The rows of a group lie close to one hidden flat surface of 13 dimensions, which may be shifted away from zero. Surfaces can cross.
In the rows, zero is written as 128.
Known rows, each followed by its group:
[132 106 133  68 133 161 110  92  83 153 123 139 126 160 140  75 100] : Z444
[169 129 124  97 152 145 119 107 175 164  51 166 124 121 103 127 128] : Z196
[111 117 100 152  68 152 113 126 159 141 102 148 132 104 123  72 104] : Z750
[120 128 130  95 132 155 132 111 108 100  94  88 126  78 139 144 121] : Z444
[150 107 109 128 149 146 158  66 104 131 112 105 184  58 169  99 139] : Z444
[129 113 152 113 188 114 135  79 178 120  67 171 133  98 103  94 144] : Z750
[145 167 132 159 147 144 104 129 173 101  91 110 150 153 167 105 121] : Z421
[ 96 104 131 120 116 109 113 121 123 116  94  86 104  82 144 131 160] : Z421
[158 102 134 161 170 157 114 155 130 111 188 135 164  96  89 138 147] : Z196
[132 153 181 136 189 151 104 129 127 126 162 116 148 108 109 132 121] : Z444
[151 127  47 111 103  90 131 166 126 121  79  70 124 172 177  96 148] : Z196
[212 147 143 134 148 162 130  96 128  83 110 142 127 112  88 147 103] : Z421
[183 111 141 125 127 146 100 180 207 129 126 126 141 132 142 152 142] : Z196
[120 142 163  84 131 156 116 109 127 127 128 124 154  98 151 103 144] : Z444
[120 166 137 152 164 135 120 144 156 103  44 118 197  73 157 151 146] : Z444
[145 124 168  81 182 121 129 129 152 121 168 106 141 124 145 115 142] : Z196
[ 62 146  87 163 142 118 124 169 116 144  41 111 150 159 159 133  89] : Z421
[158 123 190 115 143 127 107  87 170  87 102 138 112 117 141 143 152] : Z196
[154 139 162 161 147 149 105 100 152  90 143 134 125 152 127 129 107] : Z421
[126 131 128 132 163 128 129 125  87 106 161 128 137 183 142 143 133] : Z750
[143 109 115 145 115 120 130 112 128 153 129 131 118 137 138 138 129] : Z421
[ 92 123 118 154 143 125  91 210 151 104 152 134 167 153 132 150 185] : Z196
[157 165 113  96 149 156  95 150 122 138  99 122 147 153  99  59 129] : Z196
[155 112 122 122 163 149 155 105 136 123 153 127 121 128 113 154 107] : Z421
[177  83  99 140 121 162  98 107 156 100 107 122  91 143 103 110 137] : Z421
[134  85  83 131 148 124 139 137 144 157 101 124 128 114 112  88 117] : Z421
[ 79 104 131 101 162 175 134 170 172 143 166 135 117 142  98 136  63] : Z421
[151 105 107 119 135 148 154  57 140  96 159 153  92 157 109 110 131] : Z196
[128 199 158 109 133  81 128 103  85 176  60  93 131  94 155 147 153] : Z421
[ 57  94  92  87 187 145 150  61 151 123  97 154 110 125 132 132 188] : Z750
[120 125 141 161 161 103 129 114 129 121 140 139 122 140 118 123 132] : Z750
[136 106 169 123 112 144  74 116 179 156 153 118 105 122 128  67 108] : Z421
[161 145 130  88  57 105 143 140 165 170 112 176 119 100 107 135 174] : Z444
[136 171  90 125 162  92 151 140 138 154  76 131 111 157  81  92 117] : Z444
[134 147 154 125  72 135 138 112 134 147 165 104  91 107 145 181 109] : Z444
[129 138 125 144 144 127 116 168 150 160 125 112 139 171 158 170 115] : Z196
[144 102 124 120 197 126 135 102 150 163 126 193 139 166  97 131 155] : Z444
[188 139 123 162  83 100 152 112 102 159 163 124 145  85 118  89 123] : Z444
[110 135 155  64  94 139  90 108  72  95 157 131 106 126 119 135 215] : Z444
[117 104  75 165 141 122 117 152 101 117  92 140 128 145  87 140 158] : Z421
[ 72 103 116 153 121  76 120 164 134 126  94 119 117 112 126 126 148] : Z421
[115 104 150 129 120 100 133 109 123 148 111 136 105 114 127 141 111] : Z750
[119 203 157  89 168 167 117 117 124  78 167  48 144  81 140 135 161] : Z444
[114 141 125  67 117 145 125  82  96 121 177 107  70 151 132 179 200] : Z444
[131 175 171 128 168 157 137  56 126 104 155 102 119  89 119 154 145] : Z196
[101 153 143  93 101 174 122 135 127  69 148 157 155 103 111  91 140] : Z750
[152 108 105 135 112 119 111 140 121 121  86 128 126 133 132 126 150] : Z196
[152 143 157 156 110 139 143 109 141  96 166 175 128 144 106 119  89] : Z750
[104 148 149  74 165 145 125 109 138 148 125 108  97 136 121 135 126] : Z444
[ 99 147 131 113 158 112 114 135 137 100  67 125 116 130 111 110 149] : Z421
[104  82 143 100 193 141 106  82  89 114  87 126 141 101 125  87 153] : Z196
[110 100 137 116 164 106 124 111  74  97 109 113 125 110 130 139 165] : Z750
[131 140 144 159 131 111 118 108  99 125  81 187 137 166 116  99 101] : Z750
[ 72 102 154 175 124  70 112 107 114 151 136 117  75 146 132 139 122] : Z750
[163 123  80  94 171 134 165 123 180 100 116 136 163 127 134  93 166] : Z196
[104 137 111 161  96 168 126  63 123 123 140 145 101 125 118 115 126] : Z750
[160 148  83 117 125 166 138 147 115 151 103  96 164 124 153 130 100] : Z196
[134 119 120 105 129 148 124 111 116 114 106 150 142 131 130 110 122] : Z750
[117 105  85 167 154 151 125 123 111  67  80 157 101 189  88 159 110] : Z421
[106 134 147 175 127 102 122  89  84 121 133 143 113 154 134 155 132] : Z750
[115 102 124 149 184  82 142 111 167 171 144 117 150 148 181 130 151] : Z750
[143 123 140 117 114 120 135 143 121 158 129 127 110  95 106 159 127] : Z444
[ 80 134 156 100 152  79 141 181 109 142 105 173 152 157 122 133 101] : Z750
[179 107 182  74  63  99  91 140 121 105 129  84 102  83 147 111 171] : Z196

New rows. What belongs after each?
[ 99  92 121 144  89  89 125 140 161 168 116 146 108 146 151 101 106] : Z421
[190 182  89 142 124 190 127 130 127 130 145 117 135 200 124 100  56] : Z196
[148 118  94 132 113 164  82 129 168 127 110 115  83 137  93 129 176] : Z196
[150 137 152 164 151 113 129 120 113  56 147 141 130 160 135 197 167] : Z750
[195 105 119 200 108 116  90  96 125 134 133 135 111 149 115 114 160] : Z421
[115 141 102 122 138 136 100 157  97 112 106 139 155 167 129  80 140] : Z196
[122 147 159  76 124 142 114 111  57  98 155 124 151 195 200 132 131] : Z750
[120 114 201  79 140 134  85 150 136 109 192 165 138  97  79  94 194] : Z196
[140 126 129 127 121  91 125 140 134 104 104 101 125 138 165 138 159] : Z196
[127 117 127 165 136 118 122 107 131 138 160 120 122 135 132  98 118] : Z750
[ 92 115 109 127 187 112 137 136 149 119 115 143 130 156 110  96 127] : Z421
[140 123 160  81 105  98 134 164 163 174 139 147 127  91 123 168 180] : Z196
[180 110 102  95 114 138 134 167 120 130 152 115 160 133 131  93 124] : Z196
[195 122 120 115 138 138 112 154 146 145 100 134 148 114  95  97 131] : Z196
[109 153 130 145  68 164 114 158 131 127 133 136 104 131 100 151  95] : Z750
[102 142 159 151 172 129  81 150 142 149 112 172 134 166  94 134 146] : Z196
[179 113 101 156 136 102 169 116 170 116 102 145 154 130 143 111 122] : Z421
[168  95  90 139 139 135 150 129  55 149 132 122 114 170 114 184  91] : Z750
[ 94 140 170 102 134 138  94 164 122 170 132 147 151 100 109 154 154] : Z196
[ 98  98 183  36  89 119 175  92  75 104 135 169 128 116 178 174 105] : Z750
[144 164  96  70 124 129 160 110 171 188 114 108  96 138 129 131 121] : Z444
[ 89 144 107 112 145 148 170 137 136 141 131 168 153 112 108 142 121] : Z750
[149 128  81 113  93 146 159 169 111 129 135 129 131 165 136 151  76] : Z444
[195 160 135 140 156 120 135  64 185  74  81 155  98 168 111 105 133] : Z196
[ 97 105 156 100 134 118 106 123 155 151 141 112  89 160 154 123 115] : Z750
[144 108 182  99 138 116 129 143 145 111 144 120 113  60  85 111 108] : Z750
[114 148 127 144 123 151  73 144 131  85 126 123 127 200 146  99 152] : Z750
[ 91 175 126  97 133 122 119 162 174  97  70 119 110 149 134 161 157] : Z421
[199 110 105 151  69 162  53 125 160  81 117 123  81 142 105 141 218] : Z421
[149 122 117 128 145 188  83 118 123 129  87 120 130 127 113 108 116] : Z196
[137  92 108 136 107 149 114 122 155 105  93  97 104 108 143 130 105] : Z421
[148 153 107 163 136 114 126 128 139 106 133 127 111 157 112 132 152] : Z196
[186 109 162 146 196 120 123 131 155 116 166 119 136 125  94 124 127] : Z196
[120 173 140 102 132 143 127 120 137 112 109 117 161 142 179 129 141] : Z421
[108 139 209  79 141 101  97 146 130 139 127 111  70 152 124 169 109] : Z750
[120 112 117 142 139 142 110 135 162  76  84 181 154 178 156 121 148] : Z196
[117  95 131 168 152 165  86 107 126  90 170 104 135 138 146  97 141] : Z421
[106 132 108 118 118 127  91 115 148 128  77 140  97 123  99 124 205] : Z196
[183 169 106 119  88 144 130 115 165  98 172 168  91 168  69  88 157] : Z196
[ 59  99 101 101  56 158 124 124 113 101 102 181 113 136 124 107 116] : Z750
[105 120 117 117 115 140 123 162 127 128  94 117 128  71  96 134 133] : Z750
[172 141 174 144 145 111  89 119  98 104 116 124  92 191 123 146 107] : Z750
[175 124 106 168 134 135 121 112 118 146 150 114  78 131  63 135 129] : Z196
[129  97  86 152 116 159 116 159 133 102 186 142 136 183 120 129 137] : Z196
[160 104 166  77 183 173 101 106 141 169 139 177 184 126 130  75 141] : Z444
[ 87 146 144 138 148 128 112 125 118 103 141 138 127 117  99  94 139] : Z750
[152 152 156 121  61 136  93 114  90 116 101 100 103  84 126 138 157] : Z196
[143 137 138 142  84 209  81 105 127 101 136 186 126 125  78 122 139] : Z196
[200 163 123 140 152 198 114 129 138 146  98  87 139  97 101 160  78] : Z421
[172 146 160  95 148 121 147  84 140  58 154 163 101 130  89 155 190] : Z421
[ 91 165 153 113 138 147 132  98 142 116 155 113 130 130 163 115 120] : Z444
[170 104  87  97 120 119 132 133 128 148 127 126 114 108  84  93 165] : Z196
[153 126 149 119 141 181 125 164 185 148 183 131 160 121 140 180 115] : Z196
[125 171 137 113 134 129 128 147 110 136 133 175 153 147 101  95 135] : Z196
[123 136 162  99  95 142 121  87 122 145 152 118 114 106 157 131 138] : Z444
[ 78 137 167 161 133 127 137 118 144 101 173 160 173 129 168 119 113] : Z444
